The rows are grouped in 4 different ways at once. Each group adds its own fixed numbers to the row, and there is some noise. The rows also spread widely along 16 directions, which tell nothing about the answers.
In the rows, zero is written as 128.
Known rows, each followed by its group in each grouping:
[139 134 156 105 126 124  69 123 133  72 103 114 149 107  73 111 111  99
  91 141 129  92 116 145 100 186 139 133 108 161 111 140 141  72 161 130
 113 145 127 115 131  65 130 134 122 139] -> liguf j186 B (0)
[125 157 143 154 139 174 118 107 133 139 138 118 128  96 119 123 127 147
 122 142  92  94 100 142 150 138 148 121 128 122 105 135 135 129 112 115
 122 126 148 123 137 114 104 128 127 161] -> dabat j513 L (2)
[141 133 119 132 123 132 147 124 147 128 125 129 108 129  90 138 165 123
 122 109 123 113 144 122 127 148 115 100 156 143 123 148 134 108 125 146
 137 150 110 100 141 144 129 130 169  95] -> zozot j415 W (4)
[ 96 142 128 149 139  99 112 123 104 120 109 142 152 128 140 134 132  82
 120 149 178 186 137 122 125 163 148 123 121  41 101 171  88 166 142 155
 125 121 134 104 122 142 166 146 126 155] -> dabat j415 B (5)
[134  98 124 115 179  68 119 127  72 112 163 114 127 184 182 135 138 135
 114 115 189 154  92 132  97 158 102 118 117  89 114 109 128 122 146  81
  93 108 101 153 107 162 151 139 134 144] -> zozot j513 P (4)
[135 143  67 112 115 107 114  80 170 156 154 202 144 123  73 189 140 153
 159 172 130 173 103 146 128 134 149 132 143 179 152 145  39 135 170 200
 198  77 148 175 116 155 123 110  79 158] -> liguf j186 V (5)
[ 95 107 116 136 111 160 135 136 117 112 131 122 146 109 145  94 140 119
 118  47 112 100 167 127 116 164 132 142 106 178 103 130 147 102  88 151
 130 156 148 100 105 111  97 112 130 136] -> basid j186 V (1)
[169  88 120 140 114  94 155 151  92 164  70 141 110 185 146  83 157  79
 146 105 179 144 177 153 122 199 143 148 113 174 137 122 104 162 172 103
 173 159  91  94 133 128 136 100 147 128] -> basid j513 K (2)
[171 143 117 145 160  91 110 170  89 126  98 122 129 146 113 117 121 113
 147 166  91 116 102 148 130 110 125 139  81 145 143  76  86 126 145  69
 125 120 161 116 121 155 110  83 105 149] -> liguf j415 K (3)
[126 147 157 111  99 111 123 138 110  87  84 116 128 101  98  56 125 120
 162  85  88  88 151 154 100  84 131 160 121 182 159  77 160 125 147 112
 153 145 143 161 131  86 123 102 104  56] -> dabat j186 W (3)
[ 95 130 111 129 154 160 132 143 180 102 203 173 114  98 143 150 144 158
  99  73 165 118 106 144 130 131 131  92 186 118 121 112 157  83 121 166
 128 146 112 140 131 147 153 130 145 140] -> zozot j513 P (1)
[161 139 100 140 102 129 121 144 105 127  93 146 113 116  45 123 150  64
 102 151 106 133 123 131 146 196 132 129 127 143 105 162  86 119 140 137
 135 153 134  45 142  92 112 109 127 151] -> liguf j513 L (0)
[ 88 127 114 181 132 116 162 142  83 172 150 157 129 151 194 109 168 144
 140  84 174 142 167 131 159 210 158 165 149 149  81 131 105 210 129 126
 171 148 122 104 111 146 114  89 133 179] -> zozot j186 W (1)
[125  96 151 125 186 108 105 129 122 122 161 132 145 162 209 136 128 156
 108 121 203 130 106 147 112 174 142 131 115 123 117 113 136 119 159 104
 110 112  96 167 117 140 148 150 127 180] -> basid j186 L (0)
[117  88 105 154  92 131 160 118 115 147 104  90  96 142 130  74 161  88
 114  62  89 106 146 109 162 162  98 117 130 132 117 129 119 154  71  75
 104 187  89  45 118 151 123 117 180 113] -> basid j186 B (3)
[154 127 120 149 142  80 148 190 164 133 129 208 115 145 125 176 136 131
 148 177 174 164 121 143 162  99 138 130 158 127 153  81  87 152 188 134
 156 135 113 123 140 165 193 112 108 131] -> dabat j513 L (0)
[122  93 113  99  80 157  90  14 190 142 119 140 123 112  68 139 117 114
  86 164 131 159  69 125 155 159 136  84 140 106 151 201 100 118 141 154
 116 145  79 123 123  96 152 190 133 144] -> basid j186 B (5)
[143 135 119 109 183  39 101 116  99 119 150 110 131 183 146 155 154 103
 127 142 171 171 101 128  78 121 105 112 128  77 143 128  97 134 143  87
 111  95 109 154 109 188 164 147 146 108] -> zozot j186 B (0)
[123 180 147 128 201 102 103 117 111 107 170 103 157 134 175 151 121 177
 163 141 139 124 101 131  74  75 127 128 110  86 136 107 132 103 131 126
 127  32 153 227 120 177 130 143 103 147] -> zozot j513 B (4)
[ 87 147 122 173 138 124 147 174 142 104 107 141 155  86 111 161 125 107
 130 130  95 111 169  90 154 134 125 114 129  78  63 154 111 115  95 171
 109 134 169  62 137 173 146 129 149 149] -> dabat j186 P (5)
[110 142 147 136 147 130  53  94 200 121 133 129 145 121 118 157  87 112
  94 175 129 163  76 134 141  69 170 136  84 119 201 125 104 128 127 113
 113 158 148 177  67 119 154 153  80 147] -> zozot j415 L (4)
[150 144 106 114  95  93 117  77  88 125 111 116 137 127  42 129 151 124
 136 155  91 112 124 122 101 203 116 146 121 182  85 172  89 115 148 141
 147  89 149 109 138  97  92 117 119 124] -> zozot j186 B (1)
[127  96  75 136  95 165 173 117 139 125 137 144 127  99 122 152 125 170
 132 105  46 131 121  85 155  57  87 105 111 134 148 141 120  76  73 202
 108  71 146 124 114 150  95 164  99 128] -> dabat j186 W (0)
[ 81 178 139 156 170 115 108 212 141  60 143 156 165  91 134 144 127  96
 113  93 156 122 174 124  91 141 156 153 126 111  92 116 137  97 109 179
 134 139 183 120 119 132 149 108 112 148] -> liguf j513 L (5)
[122  78 105 153 118 125 140 130 101 125  87  82 156 158 161 125 125  93
 112  89  96 141 177  77 115 131 108 139  39 138 123 162 120  90  63 159
  93 114 148 105  79 138 102 157 126 137] -> dabat j513 W (5)
[121  88 123 161 131 128 183 193 174 117 168 204 138 134 186 195 118 215
 132 133 182 141 159 124 156 112 118 120 142 157 123  92 139 111 146 189
 147 109 135 135 130 166 165 144 110 146] -> basid j415 B (2)
[125 140 134 140 104 102 107 110 121 115  88 134 143 118  72 115 121 107
 139 162 109 116 113 134 137 168 142 161 104 149 102 117  94 148 149 106
 131 144 148 119 129 105 139 103  99 145] -> basid j513 L (3)
[121 180 197 158 163 124  69 136 198  95 122  95 132 121 122 118  97 140
 104 158 127  50 115 120 137 141 182 170 127 163 144  89 134 117 154  64
 121 173 108 151 116 108 143 113 128 167] -> liguf j186 K (4)
[112 146 119 133 114 100 123 109 126  96 143 129 128 130  96 125 137 117
 108 121 136 137 121  89 112 144 120 148 144 103 121 144 108 117 128 150
 116 111 121 123 112 108 142 140 111 132] -> zozot j513 V (2)
[122 171 132 167 192 152 133 125 155 152 132  89 144 134 171 186 136 139
 151 135  99 126 145  98 117  44 122  84 106  56 147 157 134 113  72 136
 113  87 150 163 125 224 134 171 165 132] -> liguf j513 W (3)
[168  72  81 134  97 136 149 136 139 171 154 205 123 149 100 243 131 158
  84 200 137 200 121 130 180 148 121  91 126 183 139 194 100 130 135 164
 154 164 168  47 106 121 111 161 118 133] -> basid j186 V (5)
[107 151 148 140 155  77 113  88 109 118 118  96 151 158 140 106 145 120
 147 119 164 114 135 112  90 183 136 156 121 100  89 129 111 144 148 117
 119  93 102 174 124 150 154 124 138 153] -> zozot j513 W (2)
[110 145 112 143 105 163  78  58 151 149 114 112 137  99  77 127 113 114
 100 155  58 131  87 117 158 125 157 135  93 143 152 177  98 132  96 127
 122 145 153 121  89  94  88 141 101 162] -> zozot j186 W (3)
[ 94 119 177 155  90 170 175 144 122 109  79 153 148  85 146 134 104 159
 146 129 132 140 181 108 158  65 115  89 126  54 114 159 193 136 120 192
 119 133 153 120 160 122 169 192 128  88] -> liguf j415 W (2)
[135 183 151 143 166 117 114 180 103  83 119 120 142 109 115 106 135 104
 116 135 137  94 139  96 103 139 133 147 139  78 105 137 121  80 154 145
 106  89 128 102 148 105 125 134 127 160] -> zozot j415 V (1)
[108 142 107 149 146  79 148 113  31 132 136 121 130 157 189  76 151 130
 144 109 166 159 109  90 124 163 115 165 135  35 100 130  74 177 144 121
 105  52  87 140 122 152 122 134 107 191] -> basid j415 W (1)
[147 192 131 116 161 116  87 100 184 100 145  95 118 118  69 156 144 107
 101 152 104  91 105  94  91 112 130 116 161 103 155 161 102  76 131 124
 113 105 104 138 134 138 133 157 157 120] -> liguf j186 V (3)
[174 133 120 151 170 111 152 182 126 137 140 102 116 173 175 112 161 138
 135  90 139  71 168 111 101 164 126 163 126 191 134  98 114  86 135 113
 144  95  93 122 126 148  91 107 149 160] -> basid j513 V (5)
[204 132 128 134 148 110 119 184 101 139 131  84  56 185 170  69 151  87
  73  88 137 131 137 131 103  94 137 155 126 169 252 112 141 122 130  42
 142 170  83  93  90  83  74 148 138  85] -> basid j415 K (5)

New rows. What belongs after each?
[133 143 162 128 120 141 122  88  91 133  83  96 141 104 115  83 117 152
 166 137  91  75 127 137 130 142 132 126 110 131 101 140 142 117 157 120
 132  87 129 155 157 104 103 137 121 143] -> zozot j186 P (4)
[102 115 165 134  76  99 142 106 102 108  47 131 130 117 110  49 114  94
 157 125 156 117 137 111 156 154 125 146 140  65 102 115 123 162 183 111
 106 142  70 120 160 100 196 137 122 134] -> basid j513 P (1)
[145  66 120 123  73 168 160 150 137 107 107 158 119 108 126 102 112 144
 102 100 119 121 140 114 159 129 108 118 122 168 149 138 151  77 134 173
 123 131  97  88 131  73 123 164 109 138] -> basid j186 B (4)
[110 159 134 116 151 116 126 104 106 113 184 151 118 104 121 166 129 185
 139 151 126 136  70 152 138  95 107  84 181  72 112 118 141 150 137 103
 122 117 146 152 143 168 144 139 130 110] -> liguf j186 P (4)
[140  94 176 132 120 155 169  88  89 147  60  85 150 138 157 113 132 156
 168 129 133  88 173 113 123 156  97  83 103  85  69 179 182 111 136 143
 103  90 105 133 185 142 138 187 179 116] -> basid j513 W (5)
[162 141 150 112 179 126 102 162  67  80 152 116 143 114 118 181 113 149
  82 181 123 119  94 135  99 133 103  88 107  88  89 159 166  56 142 120
  75 103 181  95 142 108 102 172 135 123] -> dabat j415 P (1)
[109 101 107 148 111 113 149 160 122  98 124 173 119 121 112 100 129 113
 121 106 139 131 106 117 168 160 115 130 143 109  98  90 103 127 131 129
 109 156 109  79 130 137 166  92 117 166] -> zozot j513 K (4)
[106 175 155 129 159  79 107 137 139  82 102 125 147 123 127  91 135  78
 150 108 175 128 146 120  78 116 148 155 145  67 136 111 118 127 166 145
 130 107  99 175 133 139 189 130 128 119] -> dabat j513 W (2)
[104 125 179 157 132 173 110 118 145 124 143 133 139 107 170 135  94 182
 108 152 149 110 108 152 167 139 160 122 115 126 115 122 172 141 138 109
 119 154 136 142 128  89 144 152 114 166] -> dabat j513 B (3)
[118 240 144 181 148 138 123 118 137 135 120  88  98 102 115 108 142 106
 129 147  98 101 130  74 132 100 160 150 171  37 147 171  99 162 112 107
 136  99 114 112 148 134 114 153 146 153] -> basid j513 K (3)
[120 102  78 100 108 158 182 130 131 113 219 197  85 119 142 130 191 179
 114  27 188 144 141 167 107 179 114  95 219 176 124 129 154 112 138 204
 186 133 102 125 144 120 116 116 143  88] -> dabat j415 V (4)
[117 112 128 150 127 142 155 165  75 120 160 191 142 102 146 165 108 193
 115 166 120 150  89 138 187 113 107 103 138 102  86 116 148 143 128 133
 109 130 172  89 136 129 128 134 101 160] -> liguf j186 W (2)
[178  98 138 124 103 135 131  99 159 162  67 100 111 141  60 150 135 114
 151 157  73  95 133 155 147 112 107  77  96 186 145 131 146 106 131  88
 132 181 133 106 143 148 134 130 169  63] -> zozot j513 P (0)
[114  60  85 128  81 107 155  84 128 125 156 192 150 148 110 190 129 215
 131 148 147 149 117 140 147 217 117 141 106 231  71 121  98 133 156 187
 151 115 156 145 112 121 121 106  83 149] -> dabat j415 W (3)
[160 146 108 104 118 115 161 174 100 127 157 202  90 114 104 122 154 133
 164 115 140 177 105 179 134  36 107  96 191 120 193  80 137 148 163 125
 178 141 136 128 145 135 151 107 107  55] -> zozot j513 V (4)
[170 103 156 125  74 109 150  90  72 164  50 101 120 159  92 111 147 116
 157 152 118 122 175 145 132 185 114 117 106 173 108 174 135 171 159  96
 161 147 123  89 157 106 121 138 156  81] -> liguf j186 B (4)
[186  84 112 139 112 140 131 131 144 156 136 133  98 171 118 185 121 149
  79 166 116 149 114 125 154 124 119 107 100 192 180 147 133 107 115 103
 130 168 137  90  99 113 102 158 127 116] -> liguf j513 K (5)
[166 131 147 110 115 127 141  93  82 143  63 115 135 129 101  82 160 134
 190 123 132  87 163 170  95 191 129 120 120 167  90 143 137 125 190 145
 169  95 116 151 185 116 105 117 149 105] -> basid j415 W (0)
[135 163 165 162 155 147 120 181  77 147 146 112 120 119 182 120 121 153
 117 121 110 111 152 162 139 104 164 153 115 171 152 118 175 162 121  69
 159 169 186 107 104  93  68 121 119 114] -> dabat j186 P (1)
[133 124 124 143 109 135 171 150 102 121 146 140 108 104 124 110 135 188
 140 109  69  90 116 115 160  90  92 126 147 150 120  94 146 117 104 119
 121 101 146 113 144 124  99 125 110 113] -> zozot j186 L (5)
[152  64 122 117 138 121 143 129 159 165 120 161 114 159 166 145 129 129
 137 127 161 155 113 161 157  84 120  82 130 129 178 104 125 134 160 103
 131 155  83 139 124 174 174 145 148 108] -> dabat j186 P (1)
[137  71 126 173 105 164 159 103 149 163  50 100 166 127 129 135 113 141
 159 149  64  89 161  91 164 143 111 113  40 143  83 150  99  94  93 162
  94  89 146 109 136 169 115 144 132 180] -> basid j415 L (2)
[ 93  99 148 153 105 146 128  90 178 158  95 170 152 120 132 160 115 142
 142 160 159 143 138 143 178 156 156 108 121 124 104 149 113 176 150 146
 145 164 126 137 139 144 184 142 127 157] -> liguf j186 L (3)
[ 82 124 152 117 130 139 114  67 179  97 143 121 154 104 143 133 104 172
 154 111 131 118 107 132 111  78 119 104 118  98 132 107 155 107 114 150
 111 105 130 212 124 159 173 161 115 113] -> basid j513 B (5)
[143 108 137 122 137 128 127 153 171 100 177 152 114 142 159 153 112 204
 100 117 145 119 110 138 128  76 123 133 129 196 193  74 165  86 141 130
 131 137 120 182  98 112 122 146  95 105] -> liguf j415 W (5)
[131 120 134 136 148 100 124 126 132 119 106 116 123 146 131 135 132  97
 114 143 155 134 117 100 129 129 113 104 129  53 126 147 116 113 142 113
  89 120  88 117 137 154 178 162 153 141] -> zozot j513 P (3)
[132 116 135 152 103 129 149 101 130 164  95 100  97 156 165 102 143 110
 123 104 149 148 174 106 139 129 147 136 123 114 176 170 117 164 135 131
 151 132  82 126 110 118 124 168 140 114] -> dabat j415 P (4)
[ 81 127 104 146 105 116 149  98 131 131 148 163 134 119 136 130 143 154
 166  98 144 148 131 148 136 151 135 136 142 139  99 106 103 176 125 156
 165 121 140 157 125 159 155  97 108 133] -> dabat j513 B (3)
[155 119 146 124 120 117  93  93  73 129  96 117 159 136  90 136 100 141
 126 197  97 134  89 144 129 143 126 136  63 151 113 141 131 120 149 102
 112 116 176 139 112  86 103 135  89 142] -> zozot j513 W (2)
[144 162 193 145 133 163 163 197 132 104  69 117 132  97 159  77 126 126
 173  92 137  68 216 120 108  81 139 133 137 117 142 120 187  90 160 161
 155 108 111 139 178 106 142 150 140 104] -> basid j513 V (4)
[133 128  75 147  88 176 166 100 125 145 198 178  84 103 129 129 130 221
 111 120  88 136  70 107 179 102 122 131 171 148 162 129 115 121 110 170
 149  74 124 133 122  90  70 144  68 172] -> zozot j513 K (5)
[117 133 107 172 147  83 140 129  93 161 125  99 130 170 150 113 160 107
 154 100 110 128 139 112 132 147 122 165  97 137 109  94  81 176  91  74
 125 130 143 122  96 186 121  80 130 149] -> zozot j513 L (1)
[118 120 170 145  96 110 184 136 145 121  68 155 135 117 130 110 133 167
 196 122 152  83 200 123 136 149 130 128 157 140  83 116 144 149 177 165
 168 112 110 142 190 145 179 127 146  99] -> dabat j186 K (5)
[134 186 162 138 173 123  92 111 140 133 144  58  99 150 168 104 144  96
 104 106 147 127 127 124  86  80 149 131 139  79 205 142 150 143 110  60
 128 140  95 158 107 132 127 171 163  96] -> basid j513 B (3)
[130 134  65 118 149  89 111 110 157 127 153 138 130 147 111 194 142  95
 102 130 128 187 125  94  93 100 119 112 121 103 175 181  66  94 107 179
 135  87 134 139  84 179 126 167 123 129] -> liguf j186 P (5)
[122 137  86 148 154 107 130 118 119 145 158 157 134 130 147 162 125 158
 130 160 122 154  85 102 152 113 127 129 128  86 133 140  65 131 136 148
 124  55 125 146 114 165 120 143  92 201] -> zozot j186 P (3)
[139 180 124 151 128 137 133 148 184 121 109 135 127 103  96 174 125 124
 136 153 102 137 167 100 114  48 135 115 126 112 185 163 113  99 120 191
 159  90 153 141 134 145 134 170 121 102] -> liguf j415 B (3)
[163  86 122 136 112  69 166 158  94 125 105 152 129 167 148 135 117 161
 158 155 130 149 130 113 139  88  97 154  93 151 148  82 104 131 157 123
 125  76 127 152 121 135 146 134  77 119] -> dabat j513 L (5)
[123 136 130 140 123 113 147  89  78 147 125 104 121 141 137 109 150 146
 145 121 110 126 125 109 136 138 113 130 138 106 113 151 121 161 119 107
 126 105 114 129 127 141 113 140 137 125] -> zozot j186 W (4)
[ 84 168 130 166 112  80 134 193 108  95 135 158 125 112 111 125 137 110
 133 100 117 152 164 139 137 101 136 166 135 147 130  75 127 195  97 103
 155 204 203  95  95 135 140  76  98  70] -> liguf j415 L (5)
[129  88  71 151 123 151 164 167 118 143 175 210 121 136 165 177 143 147
  77 115 180 186 139 120 151 188 140 121 149 140 118 181 105 120 127 202
 158 123 133  64 114 118 107 150 113 190] -> basid j186 K (2)
[122 126 101 151 122 134 112  77 152 169  97 115 125 147 127 107 134  84
 144 118 116 148 118 120 143 128 151 131  97 114 160 136  69 153 112 118
 137 133 107 140 102 165 135 115 125 169] -> liguf j513 K (1)
[149 133 116 140 155 168 114 133 182 160 146 136 107 121 131 139 134 124
 118 114 111 118 108 161 144  87 149  97 133 153 186 113 134 102 119 114
 148 156 122 138 112 149 118 126 143 133] -> zozot j513 P (2)
[136 169 137 153 168  69 144 215 121 108 150 151 101 153 163 125 157  92
 121 104 194 161 159 126 105  94 132 141 177  83 168 100 131 153 145 108
 150 142 107 111 124 153 176 126 145  98] -> zozot j513 B (2)
[116 135  80 109 116 120 138  63  94 133 137 138 137  99  65 157 150 148
 167 137  67 127  93 151 121 144  94  84 137 115  69 151  96 129 115 150
 135  87 173 130 152 179 111 114 137 106] -> dabat j186 P (3)
[ 82 146 107 134 106 125 134  82 132  92 208 141 115 110 136 148 127 199
  97 111 121 139  86  87 134 123 110 141 167 103 125 136 123 127 101 162
 113  79 120 155 105 116 119 165  89 150] -> liguf j186 B (0)
[121 127 127 148 143 149 143 130 137 147 165 138 122 137 187 141 128 180
 130 104 149 120 133 133 133 122 141 132 129 147 144 117 141 125 132 138
 147 108 119 169 117 140 116 139 114 160] -> liguf j513 P (1)
[134 140 151 183 125 152 136 170 168 133 123  87 121 127 148 142 120 143
  88 124  81  79 181  84 154 118 141 154 105 186 148 144 148 107  79 110
 124 160 142  73  99 110  86 155 145 137] -> basid j186 B (5)
[107 159  97 140 104 116 136 131 142  98 149 180 111 100  68 154 144 126
 106 142 128 152 105 111 151 133 120 118 181  93 121 140 100 141 134 164
 129 148 129  94 134 128 151 127 121 121] -> liguf j415 W (3)
[162 127 131 130 146 139 138 196  89 101 148 143 136 112 136 178 113 176
 100 149 101 109 145 137 117 123 120 124 104 188 118 142 168  69 132 146
 135 108 197  98 128  89  73 149 107 119] -> dabat j186 P (3)
[138 165 154 124 155  94  95 119 129  92 102 110 146 119  96 113 120 117
 144 166 128 101 102 130 106 128 124 126 120  86 116 106 104 106 165 115
 109  88 118 155 147 143 158 126 126 144] -> liguf j415 B (2)
[119 129 132 140 123 106 156 146 129 146 121 150 109 128 124 142 148 136
 160 117 127 127 148 161 150 111 121 102 159 139 126 102 139 182 134  83
 155 190 142 104 141 176 155 108 162  72] -> basid j186 P (3)
[146  89  76 146  93 120 124 121 129 126  94 132 138 128  65 162 117 100
  87 167  79 136 122  89 157 183 112 129  74 156 103 173  66  84 111 160
 100 131 149  51 102 120  96 139 114 171] -> basid j415 P (5)
[123 174 139 143 197  79 123 182  87  97 158 136 137 136 172 145 135 119
 122 136 166 146 123 110  98 106 132 135 149  47 122 124 116 133 140 114
 114  92 140 122 130 164 148 140 131 142] -> dabat j186 K (1)
[117  93 143 107 119 111 116  94 110 127 129 145 105 145 148  73 132 130
 141  94 174 156  85 187 134 120 128 106 139 119 163  76 146 174 156  71
 135 183 100 161 118 131 168 109 121  92] -> zozot j415 K (4)
[127  97 116 134  91 143 137 102 126 139 160 155  89 136 136 115 123 160
  92 116 143 146  87 144 169 140 131 128 150 150 160 111 138 152 138 102
 135 167  97 126 105  91 127 137 105 136] -> liguf j513 P (2)
[ 77 149 130 158 128 132 133 135 137 126 163 147 134 126 195 129 131 144
 119  80 180 179 172 115 112  98 161 154 133 111 168 149 144 158 107 181
 171 116 143 170  88 114 135 161  94 128] -> zozot j513 B (5)
[138 144 130 159 146 125 148 177 101 122 137 114 114 132 166 127 133 139
 108 112 120 121 151 106 125 105 121 138 123 110 145 128 140 115 114 120
 120 114 139 104 117 130  98 153 129 129] -> basid j415 P (2)
[159 175 124 154 179 155 102 102 128 175 192 122 115 143 130 210 139 158
  96 206 117 147  64 126 159 114 139  93 146  88 139 171 105 143 119  83
 116 127 148 110 118 157 100 153 145 169] -> liguf j513 V (1)
[173  96 141 138 142  97 139 127  84 111 131  68 131 191 160 161 129 151
  75 154 138 120 145  60  97 163  94 139  82 124 115 177 131  76 122 118
  73  77 115 102 106 109 101 195 139 135] -> dabat j415 V (2)
[106 161 133 140 124 100 102 129  84 101 108 126 139 101  85 130 112  95
 133 162  94 149 102 137 135 108 129 131 109  82 110 125 116 160 121  94
 112 153 185 103 117 123 140 116 106 112] -> dabat j513 P (3)
[ 94 160 165 134 127 134  78  99 152  78  99  95 160  86  81 128  98 115
 116 151  95 109 115 116 112 102 131 113  93  85 116 145 142  96 110 136
  93 132 167 140 123 111 150 156 118 117] -> zozot j415 B (3)
[111 211 148 141 147 142 110 119 163  96 202 158 106  92 105 159 124 203
 123 148 132  99  82 140 130 112 154 137 198 130 135 102 146 137 146 125
 158 126 147 171 140 116 128 119 105 133] -> liguf j513 K (4)
[115  76  99 144 107 131 178 114 147 144 132 165 130 140 170 152 129 182
 157 111 136 158 131 110 158  86  99 107 121 115 142 114 116 130 123 181
 125  93 111 157 121 180 150 156 112 130] -> basid j415 W (0)
[ 64 116 110 145 105 135  98 109 111  96  99 150 139  98 131  19 123  58
 108  68 157 133  88 127 158 206 159 168 122  73  98 103  74 152 134 133
 101 144  75 118 116  87 163  90  86 232] -> liguf j513 L (3)
[ 85 116 129 152 113 125 121 127 141 112 120 127 145 126 141 146 114 121
 115 103 135 144 160 122 123 137 143 141  92 144 123 139 140 138 102 140
 132 172 164 127  91 125 138 138 114 120] -> basid j513 P (3)
[ 77 169 128 144 106 106 120 101  82  92 143 131 123  85  96 123 119 128
 114 148  93 148  82 100 159 113 119 128 159  32  98 146 111 171 109 115
  93 130 152  93 123 118 136 147 106 129] -> dabat j186 P (0)
[114 117 125 133  89 173 112  80  48 163 108 118 131 110 126  86 121 122
 135 105  91 153 118 195 142 150 146 118  81 159 122 144 155 179 103 100
 159 175 193 119 103  85  72 109 100 118] -> liguf j513 P (2)
[ 89 207 147 128 176 154  52  43 201 135 117  76 141  94  81 111 151  49
 134 114 121 101 105 147  87 141 178 106 138  64 128 166 105 130 108 111
 124 156 119 168 130 166 153 129 179 134] -> basid j513 L (1)
[109 149 161 147 111 139 142 139 133 124 106 112 120 112 148  74 147 120
 136  63 134  96 195 132 105 134 155 163 140 162 142 131 164 146 126 131
 168 150 126 135 130  95 117 132 137  95] -> basid j186 L (2)
